The rows are grouped in 4 ways, from coarse to fine. Each group lies inside one group of the grouping before and may be the whole of it. The rows also spread widely along 15 directions, which tell nothing about the answers.
In the rows, 128 means zero.
Some rows, each with its group in each grouping after it:
[129 129  82  62 117 104 119 128 164  92 123  81  96 164 120 104 154  71
 152 104 109 154 120 106 140] | gik J985 J670 fud
[133 121  96 108 161 104 142 135 107  94 143 153 115 146 114 114 147  92
 173 111 151 130  72 106  85] | Nilid J367 J426 fina
[145 149 107  79 159 137 142  87 140 101 155 150 171 145 171  98 116 134
 134 155 108 107 136  96  80] | Nilid J367 J287 botu
[119 139 140  98 149 156 124 144 177 129 118 111 144 157 132  66 129 102
 103 148 134 142 148 124  88] | Nilid J367 J287 Tazu
[148 121 151 127 129  97  92 106 136  82 109 134 132 125 147 153 195 101
 148  90 110 124  55 113  91] | Nilid J367 J681 doz
[124 118 141 141 120 138  95  99 158  93 120 118 137 118 131  87 152 125
 107  92 150 125 100 116  91] | gik J57 J976 tenog
[132 147 131 146  98 160 160 119 171 119 132 122 165  78 143 137 143 130
 178 152 124 115 124 137 102] | gik J995 J974 Kiner
[106 102  90 150 107 140 106 127 183 121 106 145 126 136  98 114 121  80
 128  92 110 137  82 133 121] | Nilid J367 J426 sel
[155 179  96 114 157 101 140 131 160 157 143 173 108 127 154 131 115 108
 124 189  76  67 108 147 151] | Nilid J730 J435 fofug
[129 148 154 117 142 121 128 128 104 112 133 120 127 121 152 121 144 130
 136 125 137 137 156 164 101] | gik J985 J588 terol
[158 124  93 134 158 144 165 127 117 207 125 159 141 111 164 122 132 107
 188 125 154 127 168 157  95] | gik J57 J976 paza
[147 145  82  92 140  96 118 149 168 106 141  82  74 121 113 146 102 134
 156 179 120 119 138 142 211] | gik J995 J974 Vazan
[137 128 138 104 182 109 116 153 126 139 140 138 102 159 156 106 115 113
 118 133 116 125 139 121 125] | Nilid J367 J681 sonuf
[141 101 141 112 143 131 131 185 111 147 120 129 131 151 128 110 123 112
 155 112 124 163 108 140 125] | Nilid J730 J994 lofa
[137 119 119 118  74 148 106 126 146 149  96  90 161 122 138 114 104 150
 115 117 106 156 162 169 169] | gik J995 J278 vuno
[125 103 100 153 124 125  85 104 167 148 108 135 111 136 126 113 102 115
 102  92 120 126 132 140 153] | gik J601 J78 Pabin
[ 51 157  90 147 128 132 183 153 127 101 156 113  76  90  91 161  95  84
 191 133 113 149 179 187 140] | gik J601 J216 dolaz
[160 120 117 103 139 110 146 163  92 142 114 122 133 121 139 109 161  87
 188  79 113 125 114 156 111] | Nilid J730 J994 kavid
[156 178 136  89 134 102 156 138 133 103 116  86 133  92 119  98 173 132
 161 164 160 110 141 113 136] | gik J57 J717 zesa
[126  92  92 141  64 150 102 119 165 169  99 140 139 137 129 142 104 127
 122 118 140 178  78  70 170] | Nilid J730 J994 kavid
[154 111 143 151 144 125 121 111 159 132 111 159 162 110 143 126 140 138
 150 116 141 115  85  61 110] | Nilid J367 J426 sel
[161 135  90 104 148 114 121  88 161 124  96 138 179 122 105 118 126 125
 163 141 144 105 125 106 131] | Nilid J367 J287 botu
[ 97 102  89 106 108 155  94 107 139 116 124 153 144 186 119  92 102  96
  88 106 119 173 110 156  94] | Nilid J367 J287 botu
[103 127 156 161 183 140 124  86 142 122 116 162 155 111 126 150 145 107
 170 115 173 129 151 111  56] | Nilid J367 J287 botu
[118 156 101 159  70 119 108 127 171 148  87  99  87  68 104  86 145 117
 105 120 182 121 114 138 187] | gik J985 J670 fud
[153  97  55 108 137 123 104 128 167 125 121 115  96 137 110 106 151  70
 170  95 141 119  69 139 127] | Nilid J730 J994 kavid
[142 153 108 130 161  98 124  93 162 108 109 113 121  86 123 140 131 122
 160 118 126  84 160 114 150] | Nilid J367 J426 fina
[165 163 124 108 159  95  92  56 125 133  81 166 195 127 121 130 107 165
 104 150 129  91 163 146 142] | Nilid J367 J287 botu
[131  96 116 134 129 132 131 174 125 144 129 116 121 131 118  91  93 131
 141 107 132 151 134 142 156] | gik J601 J78 Pabin
[ 86 126  31 115 142 151 160  97 155  73 172 128 112 113  89 101 107  57
 199 109 136 107 131 170  85] | Nilid J730 J435 fofug
[175 121 127  99 191 114 124 115 110 117 139 143 158 133 157 102 107 162
 143 132 141 105 148 122 115] | Nilid J367 J426 sel
[175 124 172 135 176 106  94 118 107 149 109 156 148 123 175 141 137 163
 127 126 131 110 127 140 123] | Nilid J367 J287 botu
[137 137 121 126 130 126 135 124  98 115 123 120 119  95 144 119 171 111
 165 112 179 135 114 156  93] | Nilid J367 J681 doz
[126 126 122 110 139 122 113 120 169 122 109 121 131 141 116 150 121 125
 144 151 136 151 122  81 148] | Nilid J367 J287 Tazu
[141 129  94 123 110 147 143 136 181 136 147 118 114 110 154  95 134 112
 149 141 130 122 105 106 126] | gik J985 J670 fud
[180  98 136 133 152 116 127 142 119 169 116 162 149 139 155  96 173 106
 169  93 152 121  64 107  74] | gik J995 J278 vuno
[101 155 141 104 147  97 107 137 162 147 108 152  90 182 139 133 135  71
  91 136  86 150 119  73 130] | Nilid J367 J287 botu

New rows. What belongs after each?
[153 147 154  81 144 108 122 154 128 106 119  98 130 142 142 129 162 112
 149 146 104 137 122 158 128] | Nilid J730 J435 fofug
[118  96 136 127 141 114 121 110 118 129 116 130 159 143 121 119  75 144
 138  76 117 156 181  74 152] | gik J601 J78 Pabin
[115 116 148 150 154 121 104  87  94 114 141 123 105  93 157 149 113 167
 145  96 185 146 182 123 137] | gik J985 J670 fud
[109 135 131 104 143 125 122 142 141  82 136 129 131 148  90 101 118 116
 131 143 136 140  96 119 116] | Nilid J730 J994 lofa
[142 124 152 142 139 130  88 115 171 131 115 112 126 113 158  95 136 136
 102 104 126 111 151 141 128] | gik J985 J670 fud
[111 149 149 113 158 130 120 131 169 109 124 101 135 137 110  69 108 111
 110 120 119 116 188 134 114] | gik J995 J974 Kiner
[131 153 184 112 144 127 156 160  72 150 140 121 116 115 200 123 158 120
 148 122 123 148 163 143  97] | Nilid J730 J435 fofug
[144 112 126 137 133 129 119 135 135 125 113 127 158 111 128 100 102 151
 131 101 122 120 132 137 140] | Nilid J367 J426 fina
[149 100 164 110 174 109 109 155 161 135 113 108 136 150 143  82 140  98
 145  69  94 126 157 101 113] | gik J985 J670 fud
[137 175 110  87  91 133 159 118 124  89 137 164 164 139 147 163 171  93
 163 170  64 129  55 173  74] | Nilid J730 J994 lofa
[113 135  99 118 160 115 126 124 116 147 109 133  95 131 113 127 140  84
 158 120 182 150 151 145 120] | Nilid J367 J287 botu
[122 136 109 111 106 162  96  91 157  98 132 105 137 127 146 126 123 130
 106 150 117 136 140 209 119] | Nilid J730 J435 fofug
[114  88 126 134 147 130 116 120 148 118 140 107 122 117 128 137  86 139
 166  99 141 151 155  63 163] | Nilid J730 J435 fofug
[143 104 170 122 168 110  80 144 149 121 134 116 100 148 156 120 124 137
 110 117 114 130 113 102 149] | Nilid J730 J435 fofug
[126 157 138 114 126 112 110  96 141 115  92 108 133 112 118 121 153 113
 132 112 145 128 142 110 132] | Nilid J730 J994 lofa
[137 151  73 112 112 125 108  72 165  94 155 143  94 122 167 140 153 101
 124 152 114  96  63 133 112] | Nilid J730 J435 fofug
[152 109 141  95 172 108  84 127 118 131 105 104 122 152 138  62 130 131
 100  87 169 136 152 113 125] | Nilid J367 J287 Tazu
[115 160 104 126 106 134 162 114 148 115 131 117 129  94 126 167 129 120
 187 167 141 137 148 131 134] | gik J995 J974 Vazan
[137 123  93 113 132 140 104 111 169 157 119 105 107 129 143 129 105 125
 128 140 142 137 160 117 168] | Nilid J730 J994 kavid
[107 136  69 157 179 134 127  96 158 126 153 167 110 101  90 141  68 124
 153 161 162  87 146 162 138] | Nilid J730 J994 kavid
[168 128 155 121 101 126  97 147 142 182  97  98 116 122 161  68 127 170
  76 135 183 149 130  80 180] | gik J995 J974 Kiner
[119 138 151 160 181 113 121 127 136 160 113 139  95 109 136 116 152  87
 149  96 158 113 175 148  92] | gik J985 J588 terol
[149 126  64 115 149 106 112 100 181 118 121 114  81 129 113 115 163  78
 159 127 168 108  91 109 128] | gik J601 J78 Pabin
[141  91 141 157 158 116  85 166 160 163 103 121  91 134 114  46 142 101
  99  72 171 120 100 112 127] | gik J57 J976 tenog
[126  84 107 121  90 151 114 109 129 113 137 162 172 155 147 157  91 134
 145 100  71 164  84 114 121] | Nilid J730 J994 lofa
[153 168 129 102 133 139 150 134 177 162 125 131 141 124 175  97 151  97
 130 162  92 100 130 113 107] | Nilid J730 J435 fofug
[111 151 111 117 141 129 120 144 170 140  96  95 117 121 108  88 128  78
 124 115 114 121 189 187 133] | Nilid J367 J681 doz
[125 116 123 117 106 132 114 142 107  69 151 103 108 112 129  99 140 136
 131 111 154 140  66 138 124] | Nilid J730 J994 kavid
[124 130 130 109 137 136 119 134 152  82 141 116 127 132 121 113 130 121
 138 136 123 132  96 126 114] | Nilid J730 J994 lofa
[ 92 158  27  82 102 118 209 135 101 100 148 118 103 103  81 115 127  58
 233 118 158 146 113  93 129] | Nilid J730 J994 lofa
[160 125 159 119 198 118  83 113 179 143 129 107  90 136 188 177 150 121
 143 141 109 112 160 118 131] | Nilid J730 J994 kavid
[133 141 175 111 113 122 121 108  82 127 114 130 179 134 145 127 116 187
 116 139 156 169 155 101 130] | gik J995 J278 vuno
[142 134 128 110 119 137 120 130 143 101 124 123 155 125 110 136 117 158
 143 175 144 143  95 132 144] | Nilid J730 J994 lofa
[126 133 131 119 101 116 137 121 117 105 126 115 132 113 136 125 139 120
 157  97 124 141 123 107 126] | gik J995 J974 Kiner
[156 151  94 104 160 114 174 135 131 111 153  90  85  79 154 131 189  96
 227 136 176 107 123 114 104] | gik J57 J976 tenog
[118 135 130  99 148  81  86 121  88 100 125 144  78 171 141 145 129 116
  95 108 113 153 111 133 143] | Nilid J367 J426 sel
[149 112  81 123 140 115 142 146 167  92 140 105 124  87 106  78 138  88
 198  88 115  75  81 128 131] | Nilid J730 J435 fofug
[198 149 170  85 152  85  99 133 141  72 108 140 172 148 144 110 187 142
 118 149  90  93  37 116 100] | Nilid J367 J426 sel
[156 150 131  48 120 118 140 167 148 111 117  89 142 169 152 136 147 118
 147 174  79 163 118 118 144] | Nilid J367 J287 Tazu
[ 84 121  84 131 156 123 112 101 173 113 149 137  92 141 106  86  74  96
 113  98 127 119 170 101 137] | gik J985 J670 fud
[179  84 105 102 175 133  81 132 143 157 124 106  89 151 178 122 149 121
 147 123 169 146 123 147 127] | Nilid J367 J287 botu
[142 100 114 113 109 121 104 104 126  83 128 113 129 120 152 152 142 137
 156  97 126 145  81  98 134] | Nilid J367 J287 Tazu
[136 113 165 134 133 136  78 124 132 130 121  99 111 131 168 109 121 152
  91 107 135 147 169 163 136] | gik J995 J974 Vazan
[194 107 149 143 156 141 137 103 122 186 114 189 205 118 194 167 146 146
 185 124 113 113 111 109  78] | Nilid J730 J994 kavid
[143 130 117 133 120 124 127 120 114 121 121 140 143 102 113  50 147 126
 129 112 202 114  67 105 102] | Nilid J730 J435 fofug
[131 103 146 154 135 139 118 109 162  69 145  94 122  81 142 131 160 145
 172 108 161 127  92 102 103] | gik J601 J216 dolaz
[137 112 126 102 159 121 122 116 126  86 138 115 161 137 124  87 107 136
 141  90 108 119 159 128 110] | gik J57 J976 tenog
[143 127 136 118 132 131 105 130 154 112 133 103 103 116 158 129 139 133
 132 133 128 129 109 115 143] | Nilid J730 J994 lofa
[141 122 111 128  89 130 159 102 112  62 169 147 156  91 157 183 153 156
 200 138 122 133  40  94 100] | gik J57 J976 tenog
[150 111 115  57  82 117  99  96 122  39 149  90 156 168 160 149 115 174
 120 131  70 170  94  98 161] | gik J601 J78 Pabin
[ 88 118 136 150 113 104 125 146 119 101 135 144 105 125 114 110 120  93
 133  63 100 140 101 107 121] | gik J985 J588 terol
[118  79  95 131 169 133  95  91 122  66 138 100 107 108 113 146 135 113
 195  74 181 135 134 169  97] | Nilid J367 J287 Tazu
[153 125 117 102 133 115 116 181 127  93 163 109  93 134 126  90 111 161
 118 173 149 133  71 152 160] | gik J985 J588 terol
[110 152 157 110 139 130  95 102 164 103 108 104 158 133 132 112  96 143
  83 134  91 125 197 139 144] | Nilid J367 J681 sonuf
[102 107  81  79 103 145 101  92 171  67 124 106 152 173  91 129 111 111
 133 141 136 183 107 108 125] | Nilid J367 J681 sonuf
[108 107  95 142 103 129 121 131 174 184  83 150 133 154  97 106 104  86
 116 100 117 166 130 104 147] | gik J601 J216 dolaz
[108 145 137  99 136 146 134 135 133  42 150  72 118 108 116 141 172 107
 182 143 144 144 120 187  86] | Nilid J730 J994 kavid
[136 117  79 132  88 158 161  98 160 152 135 143 159 106 145 179 107 142
 199 168 151 160 120  78 138] | gik J995 J974 Vazan
[143 173  96 104 141 127 161  95 162 144 127 122 130  92 157 156 129 115
 183 167 121 104 169  98 144] | Nilid J730 J994 lofa
[167 148 166 125 157  98 149 166 111 174 107 150 130 124 155 106 176  99
 163 115 132 114 115 118  96] | gik J995 J974 Kiner
[142 136  75 135  64 136  90  89 187  88 135 101  98  98 154 120 131 141
  89 138 108 102  71 158 169] | gik J601 J78 Pabin
[117 132 137 112 106 128 100 103 111 124 101 120 158 129 129 145  82 160
 106 113 101 158 177 146 173] | Nilid J730 J994 lofa
[118 144 151  71 164 128 132 148 148 104 127  79 136 156 132 122 119 106
 146 131  82 150 197 128 129] | Nilid J730 J994 kavid
[106 165  49 110 130 127 163 107 171 153 116  95 101  90  97 121 100  86
 181 143 160 118 196  98 179] | Nilid J730 J994 kavid
[139 143 149  97 132 146  95 110 142 131 112 109 153 142 166 127 112 165
  88 166 123 150 175 154 139] | Nilid J367 J287 botu
[133 151 211 103 153 119  58 142 124 135  86  92 113 164 147  98 153 153
  35 156 172 173 170 164 134] | Nilid J367 J681 doz
[162  97 130  87 150 151  98 107 129 117 130  88 147 139 169 100 120 154
 136 108 143 148 164 130 120] | Nilid J730 J994 lofa
[152 121 128 107 140 107 124 128 128 108 112 114 140 119 127 114 153 122
 163 111 154 131 101  84 127] | Nilid J367 J681 sonuf
[152 128 187  91 108  89 104 114 101 121  90 124 175 160 157 182 141 157
 140 114  85 179 138  73 149] | gik J995 J974 Vazan
[159 131 116 116 125 119 164 167 106 153 126 121 142 110 137 100 112 149
 162 145 142 133 130 128 157] | gik J601 J78 Pabin
[124 121 128 131 137 125 109 140 162 143 117 149 120 161 120 103 135  99
 108 123 128 142  98 114 109] | gik J57 J976 tenog
[129 154 128 131 108 122 116 127 139 119 123 115 111 105 147  99 141 116
 109 119 117 109 128 170 126] | gik J995 J974 Vazan
[153 134 120  83 122 107 132 156 146 145 125 119 125 161 145 112 119 138
 119 155 112 153 111  58 172] | gik J57 J976 tenog
[128 142 146 132 117 117 137 139 137 138 128 110 100 104 171 156 159 115
 162 123 121 144 137 108 132] | gik J985 J588 terol
[133 163 150 110 164 118 171 166 109 147 118 109 145 113 109  98 114 147
 158 173 172 140 192 134 144] | gik J601 J78 Pabin
[150 102 214 117 117 153 133 149 128 120 118 118 206 138 183 112 168 134
 143  87  71 159 135 113  59] | gik J57 J717 zesa
[151 125 123 128 210  94 120 145 120 113 153 120  91 107 108 121  97 167
 160 153 186 101 146 123 168] | gik J57 J976 tenog
[123  90 129 162  91 110 116 138  98  91 134 111 123  75 114  96  90 167
 143  56 150 130  98  87 178] | gik J995 J974 Vazan
[129 141 125 117  92 128 104  98 141 100 105  82 126  93 121 145 148 148
 141 147 177 152 121 131 165] | Nilid J730 J435 fofug
[110 104  70 109  86 162 124 123 176  85 142 117 152 145  91 112 100 122
 148 144 130 164  97 148 128] | gik J985 J670 fud
[ 99 141  95 140 144 132 121 123 142 132 110 118 105 105  72  91 116  99
 138 126 198 127 150 155 133] | Nilid J730 J994 kavid
[143 126 121  92 163 135 142 140 105 138 148 131 139 158 151  87 123 119
 146 131 137 141 152 155  86] | gik J995 J278 vuno
